There are 4 ways to turn a row about zero (a turn may also mirror it). The second row of each pair is the first, turned, with some noise. The first 40 pairs use one turn. New pairs use 3 turns, one after the other, and a turn may come again.
Known pairs, each followed by its turns in order:
[ -4.0  24.5  -3.4   3.6   3.8  -7.2 -13.8  10.7 -13.9]
[ -1.3  -3.7   2.4 -16.7  -7.6 -12.7 -24.1  12.1   3.5]
lafoz

[ 21.7   0.3  -8.9  19.0  -7.2   0.7  14.2   0.0 -31.0]
[-27.8 -10.0  15.0 -17.2   7.2   2.0  -3.9  23.5  -3.8]
mezo

[ -4.1   5.0  -3.5   2.6 -17.1   6.0  -1.6  14.5  -1.7]
[ 8.6 -4.5  3.4 -4.6 -6.2 -1.5  4.1 19.6 -3.7]
lafoz

[ -6.6  35.5 -13.1 -30.0 -11.7  12.8  -2.9  -7.8  15.3]
[ 24.8  31.9 -22.6  -0.2  11.3  22.2   2.4  -5.6   8.8]
vuvub

[  5.2  -8.8  18.4  -6.0   3.7 -23.6  23.8  -2.5 -17.2]
[ 10.5 -12.7  -0.4  -8.7 -20.9  25.3  -1.0  20.0   5.7]
Bura

[ -5.1 -12.2  -5.7  -3.4   6.1  -5.4  -2.8   6.8   3.0]
[-5.2 -2.7 10.3 11.2 -4.2 -1.1 -3.0 -3.7 -7.4]
lafoz

[  1.9 -11.8  -4.4  17.4 -17.7  24.5  -8.3 -16.5   8.0]
[-31.3  -0.4 -14.4  10.4  -3.8  -6.5   8.4 -10.0 -15.7]
mezo

[ -1.0  -6.2  48.1   6.8  16.5 -13.3   6.6 -11.7  14.8]
[-11.5  -4.7  -5.1 -19.8 -12.4   6.4  20.4 -41.5  15.8]
lafoz

[-30.5  -2.2   6.3  -7.1 -23.8   9.9  -2.5   4.5   3.3]
[  8.9  18.4  -5.5  18.0 -11.6   6.8  11.6 -25.9   0.1]
Bura

[-20.0 -31.7  12.9   1.2 -11.3   0.8   6.2  11.5  15.1]
[  6.3 -18.7  18.2  14.9 -12.5   4.9  29.6  -8.2  -7.4]
lafoz

[  2.0  -1.1 -21.0  29.6  -8.9   3.7 -11.7  -9.0  10.5]
[-28.5   8.0  -7.7  -6.4 -17.2 -14.8  14.4  -5.6   5.3]
mezo

[-22.7  -3.2  10.1  23.5   6.5  22.9 -19.4  -8.0   1.9]
[ -9.6 -38.1 -18.4  -4.5   3.7 -13.3   7.9  -0.6  -0.4]
lafoz

[ 21.9 -15.0  -3.7  -3.2  -4.2   0.5  -2.9   7.5  -1.7]
[ -0.1  -4.0   3.0  -7.7 -21.5  -3.2  -9.3  11.9   6.0]
vuvub

[-5.1 15.5  2.1 -6.0 25.2 -2.5 -8.9 -6.3  2.7]
[  3.7  16.4  -4.2  -6.7  16.3  -9.9   9.9   5.0 -16.7]
vuvub

[-11.4  -2.1  12.4  24.3  16.4  26.3  17.5  18.8  -7.2]
[  6.2  14.9 -17.6 -33.7  11.0  11.1  20.7  -5.6 -10.4]
Bura

[ -1.2 -28.1  -7.4   8.7   7.0 -25.6  11.0   9.0  29.1]
[ -6.2 -30.7  18.4  -9.8 -18.3 -10.1  28.6  -2.9   1.2]
Bura

[  7.1  19.6  15.1 -24.1   1.7   0.0  -3.2  11.5  -5.4]
[ -7.6  17.8  -6.9   2.9  -2.6   7.6 -12.2   8.5  27.6]
Bura

[  2.9   2.6  12.5 -14.9   0.7 -15.0 -16.4  30.4   4.8]
[ 27.1  10.9   1.8 -15.6 -15.0  21.2  -6.8  -3.1  -2.9]
mezo

[ 18.5  11.9  -2.5  -5.5 -33.6  12.6  -9.1   0.2  -5.8]
[-17.6   4.1   4.9   9.6 -23.3   7.0 -21.3   6.5 -21.6]
mezo

[-12.3  -8.4   0.8   2.1   8.1  -5.6  16.3 -12.3   5.6]
[ -0.4   1.1  15.2  12.0   5.0  -2.8  -4.1 -13.9 -11.9]
vuvub

[  2.7   0.1  -3.2 -13.3  20.7   0.2 -11.9  13.8   8.2]
[-27.8   5.5  12.6   4.5  -4.5  -4.4  -6.0   1.6  -1.3]
lafoz

[-20.3  11.0  -6.1  -5.7   1.5   9.9  22.8   6.8 -13.7]
[ -1.3  16.2 -27.3  -6.0 -19.3   3.7  -1.6  -3.2  -9.4]
Bura

[-23.1  -7.7  -1.8 -11.1 -11.3 -13.7  -9.2   8.6   4.3]
[ 13.9   9.6  15.3  -2.2  -3.9   0.1   3.5 -26.1  -5.6]
mezo

[-13.4  -2.8  -7.0  -6.8  -5.4 -15.4  39.0   1.1  -4.8]
[  8.6  -6.9 -14.0  -7.9 -39.5   0.6   3.8   4.1  -8.5]
Bura

[  8.8  -3.8  -9.8 -11.6 -13.9   2.5  20.6 -14.4 -21.0]
[-14.5 -21.5  20.0   6.6   9.2  -5.9 -16.3   5.1  -6.8]
mezo

[ -5.7   3.2  -4.5   5.1  18.5   6.5 -21.5   0.4  -3.5]
[-13.7  12.6  -8.2  -5.4   9.0 -18.6   5.2   6.5  -0.7]
vuvub

[ 13.7 -10.9   4.8   4.1   8.3  -7.4   7.2 -11.2  -0.9]
[ -7.1 -11.2  -9.7  -8.6  12.9   1.2  -8.6  -0.8   8.2]
mezo

[  5.3 -17.1  -2.2   1.9  17.4 -17.9 -10.1  18.0  -0.4]
[ -8.4  -2.3  20.4 -14.6 -11.6 -16.3  14.4  11.1  -0.7]
vuvub

[ -9.6   5.4 -16.2   3.1  -2.6  16.7 -22.5  10.3   8.0]
[ -3.7   7.3  -1.4  10.0 -27.8   3.9  20.3  -2.1  -4.3]
mezo

[ 16.0  -4.4   1.1  13.1 -13.6  11.2  -2.4 -20.3 -21.8]
[-15.0 -12.0 -12.5   2.5   2.3   8.1 -29.8  11.9   0.0]
vuvub

[-25.2   6.0 -32.7   0.9  14.3  19.5  -2.0 -18.3  -3.3]
[ -8.7  33.8   2.3  20.6  25.3 -11.6 -13.4  -4.7  11.5]
vuvub

[ 12.2  -0.4  -4.1   4.8  -2.6  23.6  16.4 -12.3 -19.4]
[-21.0 -17.4   2.8  11.2  10.4  -0.8   0.6  18.9 -10.0]
mezo

[  2.1   1.4  -8.3   3.4  -3.6 -15.0 -10.6  22.9  21.0]
[ -7.1   8.1  14.1  -4.1 -19.2  -8.7   3.2   6.0 -25.4]
lafoz

[ -8.9 -36.1  -7.0   8.2  33.8  16.7  -0.4 -18.3 -23.2]
[ -7.4 -13.4 -16.7   5.1  21.5  15.0  24.6  24.1 -37.4]
Bura

[  6.8  11.8 -20.7  10.7  -8.3  -0.5  16.0   6.8   8.2]
[ 14.0  17.5  -9.4   7.2  -7.0 -14.1   2.5  14.1  -8.9]
lafoz

[ 12.4   7.4   0.8   7.2 -28.3  19.0 -14.6  29.2 -17.2]
[ -1.4 -20.3 -25.8 -10.4  -5.5   3.9   2.9  11.8  37.5]
vuvub

[ 14.6  10.9   8.0  -7.6   2.7   3.1  24.8  15.9 -15.1]
[ 29.0 -20.6   2.0  -4.7   7.5   0.6  -4.2  12.6   3.5]
vuvub

[ -9.3  12.4   3.3  13.6  16.0 -26.9  -8.0  -7.6  -6.0]
[ -8.3 -28.4  -6.4  -6.1   5.2  14.5 -16.2 -11.0   2.2]
Bura

[ 15.4  -3.9 -19.3  -5.9 -11.4  -0.4  10.9 -10.7   8.7]
[ 10.9  20.7  -4.7   9.9  13.8   4.0   5.6   4.6 -11.3]
lafoz

[ -6.5   7.0  -0.2  14.3  -0.4 -11.3  -7.2  10.3  10.8]
[ -6.3  -9.1   5.5  -9.3   1.5  -0.7  -0.7 -20.2   5.4]
Bura

New pairs, each followed by its turns in order:
[-22.8   9.4  -2.3  -1.5   7.0  18.6   1.0 -12.5 -26.1]
[-10.2  -2.6 -20.6 -12.5 -13.8  20.9 -23.0  -5.8   9.4]
vuvub vuvub Bura

[ -3.6  16.1 -10.3  25.5  10.9  10.4   7.8   0.1   4.1]
[  4.8  -7.5 -22.3  -5.5  19.1  -4.1  -9.2  12.9 -13.6]
mezo vuvub mezo

[ 6.2  5.9  3.5 43.2  1.5 -8.5 15.4  8.7 -8.6]
[-12.4 -11.1  -0.5 -10.5   2.4 -14.4  27.9  31.1  -7.6]
lafoz vuvub lafoz

[ -9.6  22.5  -2.5 -15.8 -20.7  15.6  11.0  -3.9 -16.3]
[  5.6  11.4   5.2 -29.7   6.8  -7.7   8.0  15.4  19.3]
Bura lafoz vuvub

[  0.4  -7.1 -14.1  18.9 -13.3  23.8 -23.9   6.2  -3.0]
[ -6.7 -16.9   3.3  30.0  10.2 -21.5   4.8  -5.7   9.6]
Bura lafoz Bura

[ 17.2   1.5 -14.2  15.0 -17.4  25.1   5.5   2.5 -13.5]
[ -1.4  15.9   6.8  -5.2 -26.3 -11.5  20.9   0.5 -17.3]
lafoz vuvub lafoz

[ -3.4  14.4  -1.8  14.1 -20.2  22.4  -7.3 -19.1   2.6]
[  6.9  26.8  -1.1  -6.1  -1.9 -22.2  15.8   8.0  13.1]
vuvub vuvub mezo

[ 24.7   8.7 -22.5  -8.3 -10.5   4.7 -15.6  21.0  -8.3]
[  1.7  25.5   7.2 -17.5  -9.3   4.8  24.4  18.3   3.8]
mezo lafoz Bura

[  4.2   9.3   8.5  14.8 -13.9   0.9   6.0  -9.6  -3.6]
[-4.7 -7.3 12.1 12.9 -2.1 11.0  4.0 -3.1 11.7]
mezo lafoz Bura

[-10.2  -9.8  -5.4  19.0  14.4  11.1 -20.9  21.5  -3.4]
[  5.4 -17.0  11.9  -2.5  13.1  -9.2  27.0 -19.3  -0.4]
lafoz vuvub lafoz

[ -8.6 -13.7 -11.4 -12.4  -1.9  -3.4  -3.0  -8.6  -6.1]
[ 11.6  -7.5  12.4   6.6  -6.2   2.7 -15.3  -6.4  -3.3]
lafoz vuvub lafoz

[ -1.1  -4.6 -13.0  -0.2 -14.9 -13.9 -19.2   4.3  38.8]
[ -7.8 -13.9  -2.6   3.1  11.8   4.7   4.1  44.4  -8.0]
lafoz Bura lafoz

[-10.0  -3.4  10.6 -13.4   6.9 -14.2 -15.6  -8.5 -16.4]
[  7.6   3.9 -10.2  17.0  -7.7 -20.7 -11.4   9.5 -11.2]
mezo mezo lafoz

[ 12.0  -6.5   1.2  -5.8 -10.2  10.2  -2.4  -1.2  -0.1]
[ -3.5   5.7   4.9 -12.9 -10.8   4.6   2.5   5.8  -5.3]
lafoz mezo Bura

[ -4.3  -7.0  -6.7  29.9 -14.2  -5.2  26.7  -5.3  14.1]
[ -4.9   5.9 -25.0 -28.2 -18.3  -5.9  -9.5  -6.2  15.6]
Bura vuvub vuvub

[ -3.1  -3.4  14.8   7.5   1.3 -15.4  -7.3  25.0  15.7]
[-10.2 -11.9 -15.9  -5.7   6.9  24.3  11.3  -9.0  -8.3]
vuvub vuvub lafoz

[-13.7   9.2  -6.6 -12.3  -3.0 -27.0   4.3  -7.5  15.5]
[ 13.1 -10.3   0.7   6.2   6.4   3.6  -7.2  28.1  18.4]
mezo vuvub lafoz

[-10.5 -12.2  -4.8  -2.3 -10.1 -14.2 -10.0   7.6  17.5]
[  2.2 -14.3  -2.0   1.4   6.1  21.6   6.6 -17.1   2.1]
lafoz vuvub mezo

[-21.2   5.0  -2.7  -3.9   5.3   5.2   6.6  -6.3  17.7]
[-20.4  -1.7  12.1   9.3   6.2  -2.2  -0.4  15.7  -2.4]
vuvub Bura Bura

[  3.1  -4.6 -10.4  11.2  -5.5  -0.6  -7.3  -9.9  -1.5]
[-6.8  0.2 -6.7 11.6 10.0 -6.1  0.3  2.2  7.7]
mezo vuvub mezo

[ -8.0   8.1   7.0  27.8   2.0 -12.9 -10.1  17.8 -12.0]
[ 31.3 -16.7  13.1 -10.3   1.8   0.1   3.4 -10.3  -1.1]
vuvub lafoz Bura

[  6.9  28.2  -8.5 -15.0 -14.1   9.5  36.3 -19.7  -0.1]
[-11.5  22.3   9.5   7.3  17.7 -11.8   7.1  -6.9  41.1]
vuvub lafoz vuvub

[ 34.1  -2.4  -7.5   1.6 -17.1  23.1   3.0  -5.7  -1.7]
[ -9.3  -4.2  -9.7 -26.0  11.3  24.6   6.4  -8.2 -16.1]
mezo lafoz mezo

[  1.7  -3.7  20.6 -42.7  26.0 -18.9  -1.6  -3.4  -9.7]
[-28.8  25.1   5.7  23.0   4.3  -2.5 -12.3  30.2  20.4]
vuvub vuvub Bura

[ 13.1 -18.5  -7.3 -36.3   8.5  10.9   8.5  19.2  -6.9]
[  8.6  11.9  16.3 -12.3   2.2  14.0 -33.2  25.4   0.0]
Bura mezo mezo

[-17.7 -20.1   0.3   1.0 -11.1   4.6   7.2   4.8  -4.8]
[ -7.8  -9.3   9.5 -14.3  12.0 -15.8  12.6  -3.8   4.6]
Bura mezo vuvub

[-16.7  16.1   5.7 -21.4  22.4   3.7   5.8   5.7   0.1]
[ 17.5  -3.7  -1.0 -13.0 -20.2  14.5  12.3 -16.9  -6.6]
vuvub Bura mezo

[ -5.3  27.1   9.5  -0.3  -9.4  -3.3 -18.8   2.4   6.3]
[  0.0 -11.2  11.7 -17.7  20.2  -5.1  -8.7  -3.0  15.9]
vuvub vuvub Bura

[-20.8   5.3   8.2  -4.0   7.8 -17.6  -3.5   1.6  -7.7]
[  0.7  -1.0  -9.3  20.6 -14.9   0.9 -12.0  -7.9   1.8]
Bura lafoz lafoz

[-13.2  -4.8  -2.2  18.8  20.8 -14.9  -3.3   1.5 -19.1]
[ -2.9  10.7 -12.8 -24.7  -4.3   4.3 -13.8  -5.0 -21.8]
Bura Bura Bura

[-15.9   5.7  -0.5  12.4   2.6 -17.9  -1.9   1.5  13.2]
[-17.7  10.9   9.7   6.8   4.3  -5.4  -8.8  -6.8 -15.3]
Bura mezo vuvub

[ -3.0  14.4  -4.8  13.4   4.4  -7.5 -11.8 -10.6  -3.7]
[ -4.2 -21.0  -3.2   8.6   7.6  -0.7  -7.1 -10.4  -0.4]
Bura lafoz lafoz

[-11.2   4.0 -11.8  11.3  -5.1 -12.5 -17.7 -15.2  -1.1]
[21.1  7.2 12.8  7.7 -3.5 19.9 -4.3 -6.1  0.5]
lafoz vuvub mezo

[ -7.2  -8.9 -30.8  -9.2   0.9  26.7 -27.3  -1.2  19.1]
[-16.5  27.3   4.7   6.7  -7.7   3.9  16.8  -7.1  38.9]
lafoz mezo lafoz

[ 24.0  -4.8  12.7  -8.8  -4.6  11.6 -24.6 -21.5  16.0]
[-13.0  10.3   1.8   3.8  12.7  33.3 -10.1 -22.3  12.4]
Bura lafoz vuvub

[-2.2 -7.1 19.7 21.6  8.7  3.8  5.2  5.7 -5.6]
[  9.6   0.4  17.9   9.6   2.4 -18.4  -6.2  12.0  -5.6]
mezo Bura lafoz

[-12.8  27.1  -3.4  22.3  15.1   3.7  -7.1   5.5   8.6]
[ -4.2  24.7  22.3   7.8 -22.5   3.1   4.6 -11.4   4.8]
vuvub mezo lafoz

[ -6.3   1.3  -6.5  -1.8 -11.1 -13.9   4.0  -8.2   3.3]
[  2.3 -11.2   5.8  -0.9  13.1  -9.4  -2.0  -2.5   5.6]
Bura mezo lafoz

[ 14.8 -13.4   3.7   0.1 -16.3   2.6   5.2 -11.1   1.9]
[ -5.0   2.8 -14.1   8.8  18.6 -13.3   1.2   0.9  -4.4]
mezo mezo mezo

[ -4.1  -4.5 -15.4  15.8  11.8  -8.4   3.2  -1.7  -7.4]
[ -0.3   0.7  -1.9  -0.4   8.4  -6.9  11.7 -17.4  15.1]
lafoz vuvub vuvub

[12.2 27.9 19.7 -3.1 -3.2 -6.3  3.7  7.1 -3.6]
[ -4.9  -4.7  -6.5 -14.9 -21.4  12.4  20.4   9.0  -4.7]
vuvub vuvub vuvub

[ 11.6 -15.5  16.3  -0.5  10.1 -11.3  -6.4  12.9 -22.0]
[-15.3  -2.0 -15.2  -2.2  21.1  24.9   0.8  -6.8   4.7]
vuvub mezo lafoz

[  2.3 -19.7  10.7   1.8  -0.2  10.1   7.5 -10.5  25.2]
[  4.4  -0.1  12.2 -12.7  -7.4   8.0 -17.1  16.2  21.1]
lafoz Bura vuvub

[ -3.1   2.3  18.2   5.5  -3.2  -9.8  -5.0 -13.2  -2.1]
[ 2.1 -1.5 -0.8 18.6 -4.9  8.4 12.6  6.2  2.0]
mezo mezo vuvub

[13.5 10.4 -8.6 -4.8 -5.9 -3.4 -4.7  7.4  4.2]
[ 11.2 -10.1   1.3   3.4   4.2   4.4  12.7   0.6  11.0]
vuvub lafoz vuvub

